The same things were measured in two ways. Each way mixes the same 9 hidden numbers, adds some noise and spreads widely along 6 directions of its own, which tell nothing about the thing.
Some things both ways: the first way, then the second way.
[ 2.00 -2.14 -0.78  5.01  0.55 -5.27 -5.07  0.52  1.61  2.52 -2.96  0.20
  4.77  6.11 -0.63 -0.33  0.27]
[ 0.07  2.54  1.91  1.24 -0.61  1.80 -1.34  0.92 -0.79  0.21  5.24 -3.49
  2.13  1.41 -0.68  4.06 -7.86]

[ 0.36 -8.55 -1.45  0.15  1.82 -3.54 -0.99 -2.16  2.44  0.24 -1.38  2.25
  0.47 -0.78 -4.44  0.89  3.90]
[ 1.47  2.28  3.90 -1.79  4.70 -4.79  4.42 -2.57  1.91  5.26 -1.08  0.69
  0.47  0.09  1.60  2.82  2.06]

[-2.12 -4.39 -1.31 -0.74  2.42  0.81  2.61 -4.04  2.70 -0.41 -0.72  1.19
 -3.09  0.65 -2.17  2.22  2.26]
[ 3.83  1.23  0.43  3.28  1.25  4.25 -0.57  0.34  1.59  5.04 -3.23  3.45
 -2.27 -2.10 -0.48 -3.26  0.23]

[ 2.41  5.84  1.30 -1.21  0.79  2.96 -0.38  1.08 -1.84 -3.37 -2.73 -0.51
  1.88  4.11  2.66 -0.31 -5.40]
[ 3.94  1.92  3.52  0.07  2.17 -1.00 -3.08  0.80 -1.38  1.88 -4.63 -1.07
  1.84 -6.18  1.03 -2.77 -0.36]

[ 0.75  2.90  1.20 -1.87 -1.21  0.46 -0.08  0.89 -0.27 -1.16 -0.25 -0.96
  0.53  1.88 -0.15  0.43 -1.61]
[ 2.54  0.86  5.65  0.41  0.16 -1.32 -3.23  1.17  0.25  1.00 -3.62 -3.01
  3.30 -6.57  1.13  1.28 -5.20]

[-0.59 -1.47  1.59  0.58  0.45 -1.15  4.46 -1.86 -0.62  3.16  1.40 -3.45
  1.94  3.06 -4.41  2.43 -0.80]
[-0.29 -0.85 -2.11  0.20 -0.73  1.36  3.04 -0.21  1.60 -1.04 -0.45  1.92
 -3.20  0.68 -2.70 -2.84  0.85]

[ 4.47 -5.61  2.70  1.62  1.15  2.93 -1.13 -4.40  0.35 -1.54 -3.05 -0.42
  4.77  1.18 -0.29 -2.27  3.60]
[-2.27 -3.75 -2.81  2.02 -3.54  4.14 -3.16  0.86 -1.51 -0.84 -1.94  0.62
 -3.06  4.62  0.37 -2.36 -4.08]

[-3.02 -6.46 -3.08  2.79  4.17 -2.91 -0.78 -0.69 -1.51  0.05  1.97  1.95
 -0.06 -1.84 -1.49  3.60  1.38]
[ 2.91  3.28  2.12 -1.14 -1.14 -5.32  3.56 -0.62  0.17  5.54  3.49 -1.47
  0.57  2.33  2.58  6.35  1.03]

[ 0.59  1.18  1.81  2.66  0.65  1.43  1.48  0.75 -0.77  0.34 -0.39  1.04
  1.27  2.66 -2.78  2.32 -4.52]
[ 3.01  0.43  1.88 -1.65 -1.13 -0.08  0.79 -1.98  5.24  3.57 -2.39  0.55
 -0.89 -2.09  1.72 -0.78  3.92]

[ 1.32 -1.22 -0.84  3.68 -0.12 -1.24 -3.98 -0.98  2.02  3.12 -5.10 -1.82
  2.38  0.13 -1.56  0.77  1.57]
[-4.52 -2.16 -2.48 -0.70 -1.83  3.80 -1.84 -1.56  0.76 -0.77 -0.92  1.53
  0.49  1.83  0.96 -3.28 -6.52]

[-3.73  1.63  1.39 -3.74 -2.07  3.68  4.42  1.62 -1.52 -2.30  5.69 -1.42
 -5.67 -5.11  0.13  2.79 -0.06]
[-1.73 -0.87 -0.63 -6.19 -0.73 -2.60 -1.95 -1.22 -0.22 -2.06  0.61 -1.93
  3.67  1.68  3.50 -3.23 -1.41]

[-2.41 -2.04  1.14 -0.57 -0.09  2.65  4.86 -3.16  1.63 -0.89  0.81  1.75
 -4.15  1.78 -4.39  3.73 -2.76]
[ 1.21  1.12 -0.84  0.90  5.53  2.72 -0.35 -0.30 -4.31  3.38  1.19  3.21
 -1.49  4.32 -1.11  0.60  2.33]

[-0.87  1.98 -0.87  3.98  1.98 -1.53 -6.91 -2.44 -2.18  1.06 -4.79  0.16
  4.27 -3.04 -0.41  0.22 -1.95]
[-1.55 -2.97 -2.55  1.76 -3.16  3.74  1.58  0.86  2.65 -1.68 -3.17  2.38
 -2.24 -0.73 -2.36 -3.12 -0.31]

[-0.42 -5.60 -1.60  3.23  2.14  1.67 -0.15  1.47  0.51 -6.62 -1.32  3.11
 -5.52 -0.26  0.20  3.26  1.48]
[ 1.36  2.11  1.91  0.90  2.78 -0.67 -2.11  0.36 -5.06  2.63 -0.02 -3.87
  3.24  0.45  1.74  4.41 -3.54]

[-0.57 -3.91  1.04  0.96  2.98  4.64  4.60 -4.54 -1.79 -1.31  1.08  2.25
 -0.01  2.12 -2.63  1.77 -1.08]
[ 1.68  1.63 -1.05  5.10  1.75  0.71 -3.06  1.24 -1.64  2.81  0.38  2.38
 -1.50 -0.22  0.13 -0.38 -0.40]

[ 3.72 -1.93  5.09  2.59 -1.98  2.73  4.88  1.44  0.14 -0.78  1.86 -1.32
  1.18  3.25 -4.29  1.17  0.49]
[-0.92  0.05  0.89 -1.70  1.20 -0.44 -4.81 -0.49 -0.25 -0.19  2.95 -4.77
  4.26  2.68  3.26  4.34 -5.69]

[-1.18  4.97  2.48 -3.74 -4.96 -0.21 -0.67  0.60 -1.75  0.70  3.80 -1.55
  0.89 -3.36  0.49 -2.09 -0.89]
[ 2.99 -0.55  0.46 -1.97 -2.40  0.29  1.98  0.33  2.83  5.36 -4.02  0.69
 -1.79  5.36  1.76 -1.50  0.51]

[-1.88 -1.50 -3.44  1.77  1.56 -0.21 -0.72  3.42 -0.24 -2.88  1.23  3.20
 -3.18 -4.88  2.78  1.39 -0.13]
[-1.29  3.41 -3.42  1.52  1.97 -1.95 -0.35 -0.02 -2.46  0.66  5.23  1.17
  3.55 -1.67  0.11  2.71 -3.14]

[-1.38 -1.25 -0.25 -0.33  1.19  2.52 -3.33  1.20 -0.94 -5.22  0.22  5.31
 -4.30 -0.78 -0.19  2.05 -0.59]
[-2.55 -2.29  2.78 -1.59 -1.48 -0.65  0.67 -1.06  4.39 -5.98 -1.37 -3.26
  0.43 -4.12 -0.01 -4.41 -0.09]

[-2.79  0.28  0.28  2.49  1.73  0.35  0.92 -6.17 -3.24  3.00 -1.09 -0.92
  3.32 -0.90 -2.96  0.73 -3.10]
[ 0.02  0.49 -2.54 -0.20  3.61 -0.10 -3.60  0.72 -1.27 -0.81  0.63  2.20
  0.70  1.11 -0.04 -3.50  1.45]

[ 0.14 -0.33 -2.33  3.42  1.63 -1.87 -4.80  1.77 -1.16 -2.20 -3.58  3.89
  0.61  1.79 -0.77  1.28 -3.79]
[-0.40 -2.57 -0.07 -5.82  0.97 -2.12 -4.45 -0.95 -0.32 -2.50  0.93 -2.28
  0.47  3.73  2.50 -1.66 -1.81]

[-1.33 -6.00 -2.83  0.24  2.09 -3.04  1.76  1.73  1.13 -3.96  0.76  5.63
 -3.66 -0.09 -3.12  1.80 -1.56]
[ 2.30 -3.13 -3.05  2.19 -3.15  1.37  1.33  2.05  0.41  1.75 -0.34  3.29
 -5.48  3.58 -1.84  2.11  1.98]

[-0.83 -5.61 -2.18  4.18  4.77 -1.10  1.58 -3.49  1.92  3.86 -5.52 -1.84
  0.11  3.19 -5.21  5.37 -0.95]
[-2.77  0.02 -0.69 -5.31  1.49 -0.22 -2.27 -3.23 -0.14 -0.63  0.78  1.48
  2.96 -0.19  3.24 -5.37 -0.52]

[-2.21  4.46  0.11 -2.95 -2.34 -2.14 -0.71 -1.21 -1.48  2.60  3.10 -4.38
  2.85 -3.98  2.86 -2.30  1.88]
[ 3.14 -0.36 -1.52 -2.69 -4.15  0.05  0.46  0.63  2.73  3.26 -0.81  0.25
 -1.22  3.86  2.02 -1.91  0.68]

[ 2.12  1.86 -0.72 -3.83 -0.25 -1.03 -0.84  1.37  2.38  0.26 -1.34 -0.12
  2.33  1.92  1.58 -0.75 -1.98]
[ 2.29  1.88  3.66 -1.17 -1.86 -2.59  1.78 -1.28 -0.42  6.07 -0.63  1.59
 -0.20 -0.96  2.47  3.19  0.87]

[-3.73  7.49 -0.84  0.74 -3.71 -3.28  1.37 -0.32 -1.16  3.64  0.30 -4.66
 -0.50 -3.64 -0.18 -1.15 -1.75]
[ 0.81 -0.11 -4.08  2.05 -0.55  3.56 -2.46  2.12  0.91  0.03 -1.17  1.02
  1.77 -0.50 -0.71 -1.27 -0.85]

[ 0.75  2.51 -2.39 -3.34  0.83 -3.82 -4.31 -1.74  0.53 -0.15 -4.59  0.53
  3.82 -3.06  2.37 -4.81 -1.39]
[ 0.44  1.41  0.07 -4.46  4.24 -5.19  0.91 -1.28 -0.02  0.09  1.01  1.49
  3.13 -1.02  2.29 -2.13  7.78]

Other things, the second way, with their names:
Q573: [ 1.81  3.12 -0.68  5.33  0.70  2.35  1.73  1.80 -2.08  4.81 -0.13  3.05
  0.65 -2.41 -2.12  2.58 -3.44]
Q371: [-1.07 -1.93 -0.99  0.48 -0.66  2.54  2.75  0.29 -3.25  0.09 -1.92  1.02
 -3.67  5.16 -2.07 -0.41  3.30]
Q782: [ 0.83  3.87 -0.47  6.05  6.56 -0.25 -0.46  1.50 -1.29  1.80  1.64  1.35
  2.55 -3.27 -1.32  0.21 -1.97]
Q403: [ 1.20  2.33  4.35 -1.17 -2.53 -3.15 -0.36 -0.65  0.27  3.79  0.18 -1.36
  3.42 -3.49  3.13  4.39 -2.02]
Q726: [-0.31  1.05  0.48 -1.98 -2.43  0.34  3.22 -1.10 -2.07  1.87  0.39 -0.42
 -1.07  3.75 -0.17  1.48  3.06]
Q937: [ 0.83 -0.38  4.63 -1.28 -1.22 -4.41  2.03 -1.49  1.70 -0.95 -1.42 -1.09
 -1.10 -5.63  0.63  0.67  3.68]
Q673: [-3.18  1.28  0.34 -1.67 -0.87 -3.04  0.91 -0.38 -5.11  0.71  4.54 -1.40
  4.46  2.50  2.14  6.41 -1.63]
Q961: [ 2.46  2.40  2.83 -2.00  1.67 -3.19  2.20 -1.74  2.31 -0.31  1.56 -3.21
  0.39 -3.53  0.42 -0.63  2.03]
Q693: [ 3.84  0.42 -3.44  2.36 -0.52  4.44 -2.10  3.10 -1.38  4.22 -1.46  0.89
  0.30  2.85 -0.51  0.31 -4.26]
Q310: [ 0.34 -2.35  0.39 -3.03  0.41 -1.23 -4.68  1.41  0.34 -7.78  1.52 -6.11
  3.94 -4.94 -0.71  1.92 -0.63]
Q680: [-0.03 -1.19 -0.97  2.16 -3.32  3.95  2.30  0.04  2.91  1.24 -2.26  3.24
 -2.79 -0.83 -1.02 -3.70  1.29]
Q841: [ 0.62  0.19  3.03  0.27 -1.86 -0.89  2.73 -1.26  0.23  1.52  0.15 -1.38
 -2.31 -0.46 -0.25  2.82 -0.46]
Q475: [-3.54 -0.42 -4.30 -1.77  2.57  0.69 -2.01  0.06  0.35 -5.11  2.71  1.02
  2.95 -0.49 -1.24 -4.36 -3.93]
Q210: [-0.82  2.21 -1.20 -0.20  3.38 -0.14  0.03 -0.26 -3.00  1.27  0.91  1.35
  2.90 -0.27 -0.10  0.28 -0.46]
Q410: [ 4.86  1.61 -1.09  4.57  5.10  3.07  2.64  0.24 -2.21  5.93 -4.04  5.44
 -6.77  0.07 -4.24 -1.39  2.13]
Q863: [-4.80  0.57  2.23  3.73  4.01 -4.46  7.91  1.78 -6.96 -4.65  1.74 -1.47
  2.36 -2.56 -4.80  6.34  0.63]
Q319: [ 5.67  0.93  2.29  0.35 -3.80  0.93 -2.76 -0.73  2.91  4.76 -3.87  0.29
 -2.19 -5.21  1.90  0.75  4.16]
Q880: [ 0.99 -0.96 -1.63 -2.38 -2.12  2.71 -0.52  0.77 -1.03  3.34 -2.54  0.83
 -0.22  6.60  1.50 -1.82  0.13]
Q386: [-1.23  0.37  2.73 -4.13 -0.64 -2.96 -0.92 -3.14  2.75 -0.06  1.88 -3.14
  2.36  1.14  3.99  1.92  3.30]
Q746: [-0.23 -1.20  0.72 -2.94 -1.99 -0.93  2.36 -2.41  0.69 -1.28 -1.71  0.56
 -1.69 -4.64 -0.85 -0.80  1.96]
Q108: [ 2.65  2.10  1.31  1.58 -2.38 -1.52  3.38  0.65  1.81  8.06 -1.88  3.07
  0.44  0.68  1.87  2.66 -0.88]
Q375: [ 1.39 -0.88  1.60 -0.79 -2.54  1.96 -4.26 -0.85  2.19  2.60  1.69 -0.03
 -0.82  1.59  2.86  1.58 -1.70]
Q157: [ 1.33  0.20  0.85 -5.69  3.09 -2.12 -3.80 -1.42  0.40 -1.89  0.38 -1.79
  2.40 -2.20  1.88 -4.14 -1.36]
Q542: [ 2.30 -4.65 -1.31  1.62 -4.29  2.96 -3.54  3.00  2.24 -2.48  1.06  0.05
 -4.20  0.51 -1.84  0.24 -4.16]
Q165: [-5.02 -2.47 -3.94 -1.29 -0.01  0.97  1.92  0.49 -1.61 -6.00  0.14 -0.35
  2.19  0.78 -1.72 -3.23 -0.88]
Q52: [-4.87 -0.15 -1.41  1.96  1.27  2.11 -1.92  0.83 -5.44 -6.87  2.74 -3.30
  3.15 -2.10 -2.55  0.30 -4.32]
Q288: [-3.49 -1.26  1.42 -2.99 -2.45 -4.90  0.21 -1.37  0.87 -4.90  2.91 -4.52
  1.83  0.59  2.83  0.09  2.43]
Q532: [-0.22  3.38  4.70 -1.14  3.68 -8.22  4.38 -3.39  0.95  4.11  1.93 -0.43
  3.20 -3.41  3.74  5.07  3.03]
Q273: [ 0.46  0.94  4.57 -4.47  1.91 -6.18  6.31 -2.40  3.81 -1.45  1.72 -4.19
  1.05 -1.47  0.58  1.75  2.99]

Some of these things the first way, each followed by its name:
[ 0.58  2.35 -3.30 -1.79 -0.05 -0.36 -2.27  3.42  1.41 -5.19 -2.18  5.89
 -4.11  0.79  1.55 -1.90 -1.43]
Q782
[-4.82 -0.66 -2.68 -4.27  1.96 -0.38  0.38 -4.71 -0.55  0.97  2.09 -1.26
 -1.32 -3.40  0.40  1.78  3.01]
Q937
[ 1.35  1.86  2.63  3.41 -0.69 -0.06 -2.37 -0.50 -1.69  1.26 -1.92 -1.60
  5.04  2.67  0.47  0.44 -5.09]
Q726
[-0.81  4.87 -1.24 -2.09  0.25 -1.41  0.50  0.83 -0.28  0.94  1.31 -3.37
  0.91  2.95  2.08  0.59  1.14]
Q961
[ 1.72  2.11  1.08 -1.93 -4.52 -0.81 -1.06  1.64  2.10 -0.25  0.68  1.25
  0.61  0.33  1.30 -3.86 -0.27]
Q386
[-3.09 -0.57  0.81  3.32  1.06  2.26  2.47  1.31 -2.46 -3.48  2.52  0.99
 -3.98 -3.17 -1.55  4.38 -2.18]
Q693
[ 0.79 -0.60 -1.03  0.94 -0.53 -4.06 -5.44  0.17  0.46 -4.70 -1.51  1.02
  1.84 -4.99  4.63 -4.67  3.42]
Q310
[-4.84  5.42 -1.37 -2.42 -0.21  0.99 -1.24 -2.18 -1.81  1.01  2.46 -2.89
 -0.82 -4.92  3.16  1.42  1.34]
Q157
[ 2.02  0.70  0.72  3.20  0.39 -1.85 -1.66  0.68 -0.82  1.52 -2.91 -0.79
  4.18  1.04 -1.97 -0.34 -2.43]
Q475
[-1.38 -6.05 -0.14 -0.84  1.84  0.09  5.03 -1.94  2.06  0.24  1.73 -2.94
 -1.69 -1.30 -1.31  3.78  3.31]
Q746
[-2.05 -2.73 -0.30  3.94 -0.57 -1.74  0.87  2.21 -0.24 -1.84 -1.58  2.75
 -4.55  1.86 -4.39  3.60 -5.93]
Q880
[-3.28 -2.06 -3.19  2.72  2.57 -1.60  0.45  1.51  0.45 -0.96 -1.10  2.35
 -4.12 -0.07 -2.29  4.87 -2.84]
Q573
[ 0.91 -2.77  4.39 -1.11 -1.08  2.59  3.08 -4.84 -0.26 -0.73  0.62 -2.31
  1.94  0.91 -2.67  0.15  0.11]
Q371
[ 3.76 -2.94  1.51 -0.76 -0.79 -1.53 -0.16  2.00  1.28 -3.60 -2.89 -1.01
  0.39 -1.09 -0.74 -2.12  1.42]
Q165
